All groups share one centre, and each spreads out both ways along 13 directions, with some noise.
(in the rows, 128 means zero)
Known rows, each followed by its group:
[138 146 123 148 123 130 131 128 124 132 128 139 168 100 166 151 101 116
 139 159 120] | (1)
[157 133 107 148 116 102 160 138  92 127 185 119 102  94  95 141 127 142
  71 123 143] | (4)
[157 140  65 130 123 117 178 146 117 131 134 139 131  87 118 163  96 133
 121 141 127] | (4)
[147 168 132  97 110 137 130 132 127 134 111 137 126 177  81 149 105  80
 120 130 129] | (2)
[143 142 143 156 111  75 155 120 117 140 142  96 144 140 145 162 108 148
 108 118 151] | (1)
[153 131 117  96 195 158 134 167 106 154 175  97 147 137 121 137 128  98
 147  95 122] | (1)
[121 150 164 152 131  92 103 127 119 138 142 128 121 139 137 126  71 116
 170 122 167] | (3)
[113 124 130 107 128 137 132 130 137 141 133 104 140 159 131 124 160 125
 129 122 128] | (3)
[153 139 135 138 157 130  96 176  96 125 134 135 134 104 132 142  92 113
 149 152 117] | (2)
[119 178 113 151 122 201 173 147  94 131 148 100 116  92  98 164 130  90
  85 149 114] | (0)
[ 77 158 131 112  90 105 120 148 103 166  85 159 126 134 118 174  93  94
 147 136 174] | (4)
[106 164 169 160 142 168 106 171  51 117 149 129 164  56 122 146 129  72
 123 158 146] | (1)
[112  90 158 146 130 109  94 124 133 143 162 136 136 126 110 113  95 152
 162 137 147] | (1)
[232 140 109 128 201 109 176 169 110 118 196 123 130 153 138 102 130 142
 186 127 107] | (3)
[141 157 153 137 107 165 132 126  81 125 193 112 119  93  99 160 127 105
 102 161 118] | (0)
[130  96  85 126 142 110  91 231  93 150 105 117 191 130 121 128 190 136
  31 143 124] | (3)
[150 116 133 136 104 126 113 106 111 117 218 138 127  70 124 137 115 151
 128 159 115] | (4)
[115 175 100 142 108 155 191 143 116 128 139  99 146 113 133 173 116 119
 134 168 125] | (2)
[169 166 119 174 149  98 124 165 111 132 160 128 131 121 144 126  74 112
 130 135 145] | (1)
[153 105 146 106 155 138 100 138 131 117 111 139 137 144  94 124 107 126
 157 127 111] | (2)
[150 132 100 133 123 161 209 128 122 118 121 152 150 114 103 156 137 133
 154 166 110] | (1)
[155 178 137 216  97 110 220 113 108 162 216 125 120 129 127 165  73 136
 148 165 159] | (1)
[111 157 153 136 115 139 115 123 140 126 101 107 140 164 122 132 113  98
 123 124 137] | (4)
[128 161  96 135  99 141 172 138 136 147 122 146 119 136 127 157 110 123
 134 170 124] | (1)
[131 155 100 114 100 152 126 152  99 127 147 141 145  89 122 158 131 109
 104 178 115] | (2)
[114  86 103 103 127  98 139 129 108 122 164 124 154  75 104 143 127 157
 142 111 159] | (0)
[ 72 152 204 163  97 157 129 102 101 155 174  81  99 118 145 156 137 128
 139 144 141] | (3)
[131 159 129 141 125 116 111 165 108 122 147 117 112 142 143 100 148 118
 113 141 141] | (0)
[118 139 143 161 123 117 126 133 119 119 139 115 150 126 125 117 124 122
 115 130 150] | (3)
[145 142 146 125  92  85 157 109  91 126 222 129 135 132  76 138 127 123
 125 120 179] | (0)
[146 101 140 170 141 117 181 113 134 115 174  93 124 131 116 104 148 178
 132 114 133] | (1)
[158 134 116 108 154  88 138 149 104 103 155 101 124 130 124 108 150 135
 116  90 145] | (0)
[ 74 152  96  92 123 185 146 145 119 163 179 124 166 126 150 141 168  79
 145 141 136] | (1)
[ 82 180  94 144  95 111 166 150 124 132 114 128  75 147 111 111 132 113
 114 118 178] | (0)
[105 114 179 135 107 166  99 109 112 145 192 112 135 112 122 143 130 131
 141 163 118] | (3)
[125 126  60 115 114 137 104 181 142 138 152 171 145 118 140 100 138 128
 121 184 119] | (3)
[154 186 151 153 130  89 135 157  66 109 162 113 103 128 142 109 171 107
  82 112 158] | (4)
[129 156  71 151 128 143 122 159 140 130 136 119 141 112 140 123 102 103
  82 136 127] | (3)
[ 94 124 164 116 112 164  98 133 108 134 117 111 123 125 108 147 151 117
 106 139 115] | (4)
[144 133 144 161 117 112 186 126 127  99 121 144 123 156  93 102 142 149
 157 143 146] | (0)
[140 109 111 113 101 137 131 120 150 152 158 120 198 161 124 147 141 129
 100 156 110] | (0)
[127 169 170 155 132 131 176  95 104 101 158  74 142 114 141 137 136 112
 124  98 151] | (3)
[106 144 151 136 117 119 124 171  90 139 129 138 192 128 145 143 140 103
 152 162 157] | (2)
[144 118 116 168 136 118 174 147 117 133 186 110 140 112 137 124 144 165
 130 149 130] | (4)
[139 146 157 123 123 163  83 122 118 113 182 120 162 115 130 125 118  98
 121 154 113] | (4)
[113 155 103 129 134 156 133 183  81 146 187 114 176 106 105 140 135  84
  96 137 154] | (0)
[104 174 133 159 193 170 141 198 110 128  99 103 174 143 160 109 126  83
 187 141 140] | (2)
[104 181 122 153 117 198 143 153 121 102 152 120  47 130  96  82 164 110
 112 164 113] | (0)
[ 96 137 105 165 101 177 112 137 147 158 132  81 161 101 144 176  84 127
  71 166 102] | (4)
[150 153  59 126 161 151 180 183 100 134 189 105 111 104 112 125 143 116
 104 123 129] | (0)
[102 120 127 152  85 124 151 145 126 140 133 143 162 152 104 120 153 140
 121 175 150] | (0)
[134 109 147  66 135 119 109 138 113 175 120 135 178 164 126 180 118 108
 170 126 127] | (1)
[125 138 140 134 109 135 106 134 116 125 144 129 128 123 131 127 133 123
 109 154 121] | (4)
[162 202 174 146 130 153 193 130  83 153 160 117 119 156 115 187 100  85
 172 152 130] | (3)
[104 134 117 151 149 134 157 159 110 158 160 125 143 122 123 140 110 121
 158 131 157] | (2)
[130 132 101 139 134 108 149 130 127 143 189 107 171 117 158 136 113 132
 134 122 151] | (2)
[106  96  76 117 116 173 133 167 147 138 150 154 174 118 108 111 152 140
 143 190 111] | (4)
[ 84 132 120 152 111 148 105 129 127 116 144 147 149  93 130  95 134 103
 117 139 154] | (2)
[145 140 113  92  73 108 138 106 120 143 158 134 117 128 104 176 117 125
  92 138 127] | (0)
[152 126 138  94 119 136 128 176  91 155 146 149 143 151 107 161 155 127
 147 175 110] | (2)
[193 139  66 162 176 137 103 138 167  92 170 118 147  95 141  88  52 115
 101 115 106] | (3)
[132 106 133 155 137 141  77 147 124 121 168 134 152 104 113 100 106 129
 120 151 126] | (3)
[114 132 112 119 141 116 165 160 142 141  71 133 211 172 141 143 125 115
 184 140 149] | (4)
[112 178 134 149 108 130 113 161 111 139 139 135 136 143 138 126 122  88
 107 152 150] | (4)
[137 171 153 146 112 189 129 117 136 128 170 130  98 163 107 115 125 100
 131 168 104] | (0)
[145 102 101 132 176 136 153 137 135  99 163 162 192 118  96  72 121 112
 180 114 160] | (2)
[153 147 151 155 100 104 114 138  98  76 145 154 165  99 106 107 127 126
 113 174 146] | (1)
[135 102 158 137  82  86 111  94 157 117 114 127 214 153 147 138 107 158
 133 155 132] | (4)
[148 125 154 130 127 117 132 153  90 123  60 158  75 157  49 121 173 118
  60 102 132] | (2)
[126 152 128 130  91 121 145 133  93 102 112  90 109 100  78 167 131 128
  48 123 138] | (1)
[177 154 135 157 164 145 195 167  81 150 179  79 120 118 125 182 117 142
 146 141 106] | (2)
[ 73 144 131 111  99 136 108 145 118 178 157 110 131 147 163 148 158 115
 126 144 143] | (1)
[127 113 120 138 168 119 117 174 104 147 199 132 141 123 103 105 109 121
 162 120 164] | (1)
[118 158 153 118  96 106 106 130  79  97 168 116 155 102 107 133 146 101
  96 130 164] | (0)
[156  88 132 151 133 114 133 144 116 134 159 122 119 106 121 138 121 184
 133 155 109] | (3)
[ 89 137 148 140 100 133 154 138  96 182 201 150 147 154  83 139 128 102
 153 148 182] | (2)
[154 149 101 108 150 178 109 164 112 120 152 114 112  98 125 132 132 102
  99 145  86] | (4)
[132 165 117 171 111 125 149 119 141 122 200 141 138 131 124 100  80 110
 157 153 157] | (2)
[125 115  74 117 122 109 162 142 151 178 157 116 169 159 135 148 127 139
 113 118 142] | (3)
[139 106 144 140 146 135 155  87 121 132 198 112 137  89 101 152  73 142
 176 110 139] | (3)

New rows, each followed by its group:
[167 147  98 124 126  96 176 105 140 109 100 124 107 122 122 158  84 141
 132 104 128] | (4)
[ 98 113  92 119 154 103 155 163 109  99  83 108 134 100 121 109 173 144
 110  84 163] | (3)
[135 122 101 133 115 131 143 171 100 138 178 143 165 113 106 132 148 132
 116 175 136] | (0)
[152 155  99 129 148 137 129 169 111  95  85 112 146  97 159 145 123 122
 116 149 102] | (2)
[145 148 147 118 131 139 119 133 122 145 167 113 145 161 139 139 125 105
 144 142 119] | (3)
[101 159 106 145 136 164 180 136 123 144 137 128 117 106 122 148  98 110
 171 139 147] | (4)
[104 140 190 185 192 146 103 208  70 136 142 138 154 151 148  58 197  89
 153 130 164] | (2)
[ 91 167 119 106 129 160 168 157  86 144 144 125 128 116 110 159 145  88
 155 129 155] | (3)
[155 132 118  91  93  95  57 169 120 101 128 128  91 148  96 110 142 143
  69 152 113] | (1)
[125 111 161 110 176 143 128  88 138  95 140 115 147 130  69 106  92 105
 184  65 160] | (3)
[120 117  86 180 143 130 172 107 158 151 147 118 148  83 187 151  77 157
 155 129 125] | (1)
[165  91 107 142 124  84 177 124 146 127 170 140 133 157  95 103 131 181
 145 128 145] | (4)
[136 119 167 156 103 125 120 103 131 121 141 131 110 119 101 140  78 156
 158 159 124] | (2)
[111 121 155 151  85  92  75 145 116 166 165 106 164 139 179 141 147 150
  81 164 133] | (3)
[134 158 120 104 129 106 135 129  89 121 159 123 151  86 150 154 123  98
 124 107 155] | (4)
[ 98 100 133 124 133 100 166 147  98 127 112 125 150 120  90 132 155 145
 142 100 175] | (3)
[107  98  92  92 142  94 148 184  73 116 120 112 138  77  80 147 163 150
 108 102 165] | (0)
[120 170 119 119 139 130 160 122 118 138 168 107 172 137 131 139 114  83
 135  99 163] | (3)
[144 124  88 131 115 103 183 159 115 131 148 126 124 130 116 130 158 163
 117 145 135] | (1)
[150 171 136 185 145 131 111 150 100 119 185 138 150  97 137 113  76  93
 143 152 148] | (1)
[169  95 104 106 109 149 151 128 116 120 165 125 180 115  90 156 161 149
  94 166  89] | (0)
[ 98 155  77  88 104 148 154 195  77 176 180 133 208 106 151 180 181  91
 122 181 141] | (2)
[111 139 144 195 118 110 142 135 112 105 104 145 174  88 166 119 124 134
 137 161 158] | (1)
[134  83 173 167 156 152 103  94 125  90 173 118 140  67 110 106  89 152
 165 132 119] | (2)
[134 105 114  97 116 136 125 128 133 124 134 121 161 113 129 153 125 151
 142 154 105] | (2)
[133 132 133 121 154 132 135 171 113 147 115 123 203 141 148 158 117 112
 176 150 130] | (4)
[161  97 140  45 132  88  72 135 104 102 151 137 165 136  89 128 134 122
 137 109 137] | (0)
[116 154  83  99 135 188 115 144 150 129 125 136  93 144  95 105 133  84
  96 118 112] | (2)
[121 157  99 164 121 165 144 130 158 154 131 116 152 132 180 143 107 113
 113 163 100] | (0)
[136 155  72  79 157 150 136 146 129 105 120 129 139 108 154 121 140  93
 143 117 114] | (4)
[123 121 133 115 134 153 166 133 108 125  79  93 128 117 114 173 163 138
 101 121 103] | (1)
[124 116  81 154  88 119 150 126 128 118 145 142 142  60 132 146 109 162
  96 167 127] | (3)
[ 79 105  63 153 119  88 157 166 180 186 116 115 127 181 149 113 123 172
 131 124 163] | (4)
[104 130 117 143 103  91 148 160 110 141  76 114 146 137 127 152 153 145
  82 128 151] | (3)
[ 84 138 123  83 137 110 140  88 134 123 140  83 166 137 136 123 156  98
 113  44 177] | (4)
[ 73 127  99 102 142 163 140 142 112 154  86 150 145 104  54 160 102  70
 118  84 171] | (2)
[131 140  88 108 157 118 139 163  96 144 165 119 119  83 170 149 132 125
 144 119 133] | (4)
[133 140 136 150 115 119 129 158 103 145 189 109 101 132 121 128 132 143
 116 149 135] | (1)
[119 137 112 112 144 151 118 195  63 182 165 122 142  79 111 191 109  95
 111 135 136] | (4)
[103 148 144 125 117 119 126 155  79 178 133 111 120 127 120 183 129 100
  86 112 153] | (2)
[110 172 120 180 131 133 189 161  88 138 181 142 133  99 146 121 131 117
 177 169 164] | (4)
[138 124 183 101 132 136  85 154  71 135 177 146 168 121 109 138 145 102
 154 155 132] | (4)
[139 138 115 139 118  95 107 187  82 131 105 115 191 109 134 164 141 118
  45 135 138] | (3)
[146  94 110 132 164 129 139 136 138 129 153  81 206 121 158 131 142 148
 118 110 115] | (0)
[111 134  65 132 136 131 168 146 124 166 167 120 169  88 183 157 125 123
 134 133 139] | (1)
[120  98  79  95 146 118 100 123 116 118 126 125 180  39 129 165  79 114
 100  87 137] | (2)
[136 144 170 151 143 121  74 186  83 113 127 178 167 135 134  84 153  89
 147 171 147] | (2)
[125 127 162 139 162 120 111 193  54  97 144  84 136  79 114 126 173 138
 102 121 141] | (0)
[192 122 139 177 159 152 160 151  93  80 195 150 135  93 101  82 153 147
 150 177 105] | (2)
[194 145 154 206 129 136 145  83 153 100 192 111 146 128 120 112  55 133
 129 150 111] | (3)
[139 128 150  70 143 129 107 100 127  79 134 112 158 143 134  91 188 104
 127  90 127] | (4)
[146 170 112  80 160 137 166 157  87 110  66 104 137 119 113 182 133  86
 118  92 127] | (3)
[150 103 153 130 110  92  90 125 113 123 198 113 150 136 121 111 154 149
  79 127 134] | (4)
[128 167  96 162 132 163 139 122 129 123 176 131 152  77 138 139  68  88
 126 152 130] | (1)
[125 128 149 146 115 136 181 132 115 160 138 104 105 155 118 165 151 162
 137 153 113] | (3)
[181 162 117 140 158 108  95 200  83 113 181 146 137 118  96 102  91  92
 131 144 150] | (1)
[205 163  36 102 154 117 147 205 130 134 139 175 186 165 121 118 110  87
 125 159 118] | (3)
[102 121 143 121  84 120 135 126 125 160 192 112 172 141 153 151 149 148
 149 171 140] | (2)
[119 148 111 118 144 169 147 164  93 146 165 100 100 112  52 163 103  97
 110 116 138] | (1)
[120 137 129 130 119 146 160 143  86 140 127 145 120  74 126 184 105 129
 179 164 128] | (4)
[112 136 133 134 112 153  75 159 110 143 141 136 163 104 111 149 100  93
  98 160 128] | (3)
[136 133 126  97 179 132 167 113 133 129 161 117 157 155  92 124  93  93
 192  65 170] | (3)
[103 191 107 117  71 170 159 107 129 141 133 133 143 123 109 176 102  74
 101 155 137] | (1)
[101  91 157 129 113  91 123  96 141 137 127 134 145 131  99 139  85 151
 168 109 168] | (3)
[142 160 122 140 132 144 155 136 113 124 149 120 159 122  96 145 104  88
 113 123 141] | (4)
[136  85 108 127 197 128  80 212 127 152 109 115  92 140 120  97 137 159
 130 118 107] | (3)
[142 219 132 130 122 143  97 145 116 117 182  94 143 140 217 113 153  75
 104 148 116] | (3)
[152 111 142 147 199 129 114 142 152 157 171 126 134 172 109  99  56 117
 200  93 143] | (1)
[104 162 156 164  84 130  90  91 131 149 177  99 135 106 143 164  61 102
  91 134 145] | (4)
[127 152 118 148 133 131 161 144 108 137 157 129  98 123 121 126 125 123
 140 134 143] | (4)
[150 156 152 135 100 151 166  93 122 127 171 111 134 140  96 163 105 117
 122 146 118] | (1)
[176  94  67 103 172 138 156 125 122 126 252 105 110  86  89 113 134 144
  94  80 119] | (4)
[130 143 105 159 127  78 159 159  92 122 170 118 110  85 154 125 132 157
 121 130 162] | (0)
[101 184 140 132 158 171 153 110 131 117 121  68 125 146 128 127 133  73
 107  71 145] | (4)
[ 88 110  94 110  91 135 150 125 122 156 104 149 110 105  74 172 116 129
 100 122 148] | (2)
[127 137  67 125 166 143 189 185 104 137 135 101 137 101 140 139 163 132
 109 119 127] | (4)
[ 99 107 115 134 164 132 150 110 162 147 133  93 165 139 181 116 138 138
 151  89 136] | (1)
[143 173 137 147 161 175 175 145  93 141 134 116 138  94 117 190  63  87
 182 143 121] | (4)
[183 121 100 140 151 132  94 159 149  96 172 169 110 128  65  70  68 123
 156 155 122] | (1)
